There are 4 ways to turn a row about zero (a turn may also mirror it). The second row of each pair is the first, turned, with some noise. The first 36 pairs use one turn. New pairs use 2 turns, one after the other, and a turn may come again.
Known pairs, each followed by its turns in order:
[-14 -19   1   0  16 -32  14   7]
[  5 -17  -3   6  16 -29 -25   4] -> feku

[-24  11  -4   7  23 -18  -8 -15]
[ 17   6   3  19   1  -6 -11 -31] -> vus

[ -8   0  17  -7  10 -11  -5   3]
[ -6  -8  -5   9 -10   1 -20  -6] -> gosos

[ -2  -2  -6 -23   5  11  -9  -2]
[ 13  10 -12  10   5  -4  14  13] -> vus

[ 15  12  -1 -12   0  19  17   8]
[ 7 18 -8 -8  7 -2 27  3] -> feku

[ 18   5  -8  11 -10   4  -7   0]
[ 17  -8 -11  -9 -13   0   0  -3] -> Tam

[ 3 -2  0 25 13  7 -6 -6]
[ 14 -20   8   1  -8  -5 -12  -5] -> vus

[ 3 -2 -6 -4  6 12 -3  3]
[  1   1 -13  -3  -4   1   8  -5] -> feku

[ 14  12   3   6   8  -1  -8 -15]
[-10  -7 -17  -7 -11  -3   1 -11] -> Tam

[ 4  7 12  2 -4  5  8 23]
[ 13   8   0 -12 -12   6 -14   7] -> gosos

[-10   9 -23   3 -14  15 -19  15]
[ 23  -9  -1  27 -14   5 -16   9] -> Tam

[  9   8  -6  16 -17  11  14   5]
[ 19   5   3 -18   4   3  10  13] -> gosos

[-4  9 -2 18 -5  1 -9 -4]
[ 1 -5 -9  2 12  4  2 16] -> gosos

[ 2  5  1  5 -7 -9 11 14]
[  9   2  11 -12   2   4  -9  -1] -> Tam

[  9  -2  10  -2 -10  -6  -9 -20]
[ -5   8   2  -2 -16 -20  -7   0] -> vus

[ -2 -12   0  -2  32  28   1  -1]
[ 24  -2 -30   0 -17  -7   6 -17] -> feku

[ 10   5 -10 -14  -6  17 -11  -4]
[  9  -1  -4  16 -16 -12   7  -9] -> Tam

[  8   5 -17 -11 -13   4  12  13]
[-15   7  -9  -5  11   0  20  12] -> feku

[ -4  -5 -16  -7  14   2  -2  11]
[  5 -13   9  14  11   3   2  -9] -> Tam

[ 0 -2 -9 25  4  0  4 12]
[  6  -2 -16   9   9  15 -11  10] -> feku

[  8  -5 -14  11 -15   5 -15  -7]
[ 3  5  0  4 23 11 11  4] -> gosos

[ 18   6 -13  19   6 -10  20  12]
[  3  -2  20 -24   9  21 -13  -1] -> vus

[ 16  17  -5  -2  -7   8 -15 -13]
[ 0 -6 12 -1 -5 22 19 -8] -> feku

[ -1  -4 -18 -14 -24   2  -4 -10]
[-28  -4   6   1  -9   0  15  10] -> feku

[-23  -6   5 -12 -13   0   9  14]
[-20  -4 -10  11  16   4  12  -6] -> vus

[ 20  15  -6   5  -6   9 -14   2]
[16 17 -2 11  4  5  7 13] -> gosos

[13  7 -5  0  5  2 -9  2]
[ 12   4  -1  -3 -11   8  -3   7] -> vus

[  8  17  -9 -12  15  -2   2 -11]
[  0  10  -6  14 -11 -19  13  -2] -> gosos

[ 13  -4  -1 -11   9   0   4   1]
[ -1  -1   4  -4   3  -3  10 -15] -> Tam

[ -1 -18   6  -1   9   6 -13  -9]
[-15  -6   5  13   1  16   5  -5] -> gosos

[18  0  0  7 23 10 14 -4]
[ -2  -8 -14  -7  15 -14   0 -18] -> Tam

[-23   5  14  -5   4  -2  -5  -2]
[-20  12   5  10   3  11  -9   8] -> Tam

[  0   1  13  -3 -12  -1  -6  14]
[-15   0 -10   0 -11   8   7   1] -> vus

[ 1 12 -1  6 -1  3 -7  9]
[ 1 -1 -3 -9  6 17 -2  0] -> feku

[11  2  2 -5 -6 13 -1  0]
[-1  1  2 -2 -7  2  5 18] -> vus

[10 -4  0 -6 -9  8  3  2]
[ 8  6 10 -3  1  4  7 -5] -> gosos

New pairs, each followed by its turns in order:
[  7 -18 -23   7   9  -2   0   7]
[12 13 14 18 15 -1  4  2] -> gosos vus

[-13   9  14   4  -2  -6  -5 -12]
[ -6   6   2  -3   7  -4 -17  12] -> Tam gosos

[ 17  -2   5 -11  22   6  26   4]
[  7   9  10 -13 -22 -20  -1  17] -> gosos Tam

[-12  -2  -6  16 -18 -15   8  -4]
[ 11   8  -6   7  11  25 -14   1] -> feku Tam

[  7   7   1  10 -13  -1   6  12]
[-6 -7 -8 14 -1 -1 12  3] -> vus vus

[  4  -7  -1   1   6   0 -15 -21]
[  5  -8   2 -16 -16  14   4  -4] -> vus Tam

[  2 -27  14  10  -4   5 -10  13]
[ 11 -13   3  17  -6 -11  16  16] -> gosos vus

[ -8 -29 -13   2 -23  -7  12 -15]
[ -8   0  -1   1  10  11 -36  20] -> feku feku

[-2 -2 15 -4 -1 -4 12  3]
[-4  6  8  6 11 -5  8 -9] -> vus vus

[ 26  -9   4 -11  -6   9   3   4]
[19 -6 10  4 -5 -2  5 22] -> feku feku

[-1 -8  4 -2  9 -7  0 11]
[ -7  -7   4  -2 -13   6   5   2] -> gosos feku

[  6  20 -10  -4   5 -17   3   2]
[ -9   1   1  -4 -22   7   1 -13] -> feku gosos

[  8  20  -2  16  -9  -8  -1 -12]
[  9  -7   9  17  10   7 -15  15] -> vus gosos

[  0 -11  14  25  -1  17   0   0]
[ -6  20 -24  -3  -9  -3   3  -4] -> gosos feku

[ -4  -4   3  11   7 -15  17 -10]
[ -6 -16   3  22  -8  -5   1  -7] -> vus gosos

[-6 -9  9  5 -2  6 12 -9]
[  9  -2  -2 -12  -9  10 -10   1] -> feku Tam

[ 4 -2  9 -1  8 -1 25  0]
[  5   9  10 -14  -8  13  -8  -9] -> feku vus

[-12   0  -2 -12 -26 -17  12  10]
[ 14  -4   4  31  11   7  -1 -13] -> vus vus

[ -7 -11 -14   9   7  -1  -6   4]
[-9  4 -6 -9 -6 15  7 -2] -> Tam gosos

[ -7   0   0   3   3 -16   8  -6]
[ 6 10  3  7 -7 -8  0 -6] -> vus vus

[ 14 -18  27  -5 -11  -5   9   3]
[-13   3  19  -1 -11 -20 -14 -22] -> Tam Tam

[-10   3  -2 -18  -6   5   3   6]
[ 16 -13  -6   5  -3   4  -7   8] -> Tam gosos

[-28  -5   2   6  -3 -12  11 -19]
[ -3   7 -15 -25   8  -8 -23   3] -> Tam feku

[-10   4   3 -23 -25 -12  -2  23]
[  6  -8 -18 -16 -12   3   5  33] -> vus feku

[ 17  14 -13   3  10   2 -13   9]
[-16   8   9  -8 -13   2  18  -1] -> feku gosos

[-13   3   7   7 -10  -5 -19  -1]
[-9 -9  3 11 -9 12 -9 13] -> vus feku

[-15   1   2   6  -3   7  18  15]
[ -5  10  14   9   4  -7 -16 -10] -> gosos gosos

[-17  13  -5 -10  -7 -10  -4   5]
[ -2 -21   7  -6  11   3 -13 -10] -> gosos feku

[ 17 -10   3   5  27   6 -14 -17]
[  0  -4  13 -12  -2 -28 -17  15] -> feku vus

[  1   1  14   6  -3 -16 -14   1]
[-14  12 -16   7  -5   4   5  -3] -> feku Tam

[-10   0  17  20 -15 -14   8  13]
[ -6  -4   3  -1 -32 -13 -14   8] -> vus feku

[  1 -10  13  -3 -19  13 -13  19]
[ -1  21 -20  15  -7   5  -6 -18] -> gosos Tam

[-13  -6 -11  -2 -12 -19   0   1]
[-18   1 -11  12   8 -11   2   9] -> vus gosos

[  7   7  19 -10 -16  10  -3   0]
[-12  12  16  13 -11   0   9  -6] -> feku vus

[  3   3  14  10   5  -2 -10  -3]
[-13   5  11   9  -7  -3   0   1] -> vus feku

[ -6  -7  11 -16 -10  -5  19 -15]
[  0  11   8   6   6   6   2 -28] -> vus vus

[ -6  11  -2  14  21 -22  -3   2]
[  8   5 -10   2  17   5 -26   9] -> gosos vus

[  2   5 -25  -2  -1   2  -8 -12]
[-17   3  -3  23   2  -5 -15   4] -> Tam feku

[ -3   5   2 -20  -4  10  18   3]
[ -7  10   4  -5 -15  -2  -3 -21] -> Tam vus

[-10  12  -4 -14  -3 -15  23  -8]
[-28   1  -7   1   0  -2 -20  -6] -> vus Tam

[-11   7  15   8   4 -17   3   4]
[  1  -3   5  -9   4   3  -4 -24] -> feku feku

[ -4  11   7   7   7 -10  -4  -4]
[ -5   2 -10  -5 -13  -6   3   9] -> vus Tam

[ 0 -8 -7 10  8 16  2 13]
[ 10   3   1   5   9  10 -15  13] -> feku vus

[ 11  -1 -26   5  15   4  -3   2]
[  3  -9 -12  -8  15  -5  23   9] -> Tam Tam

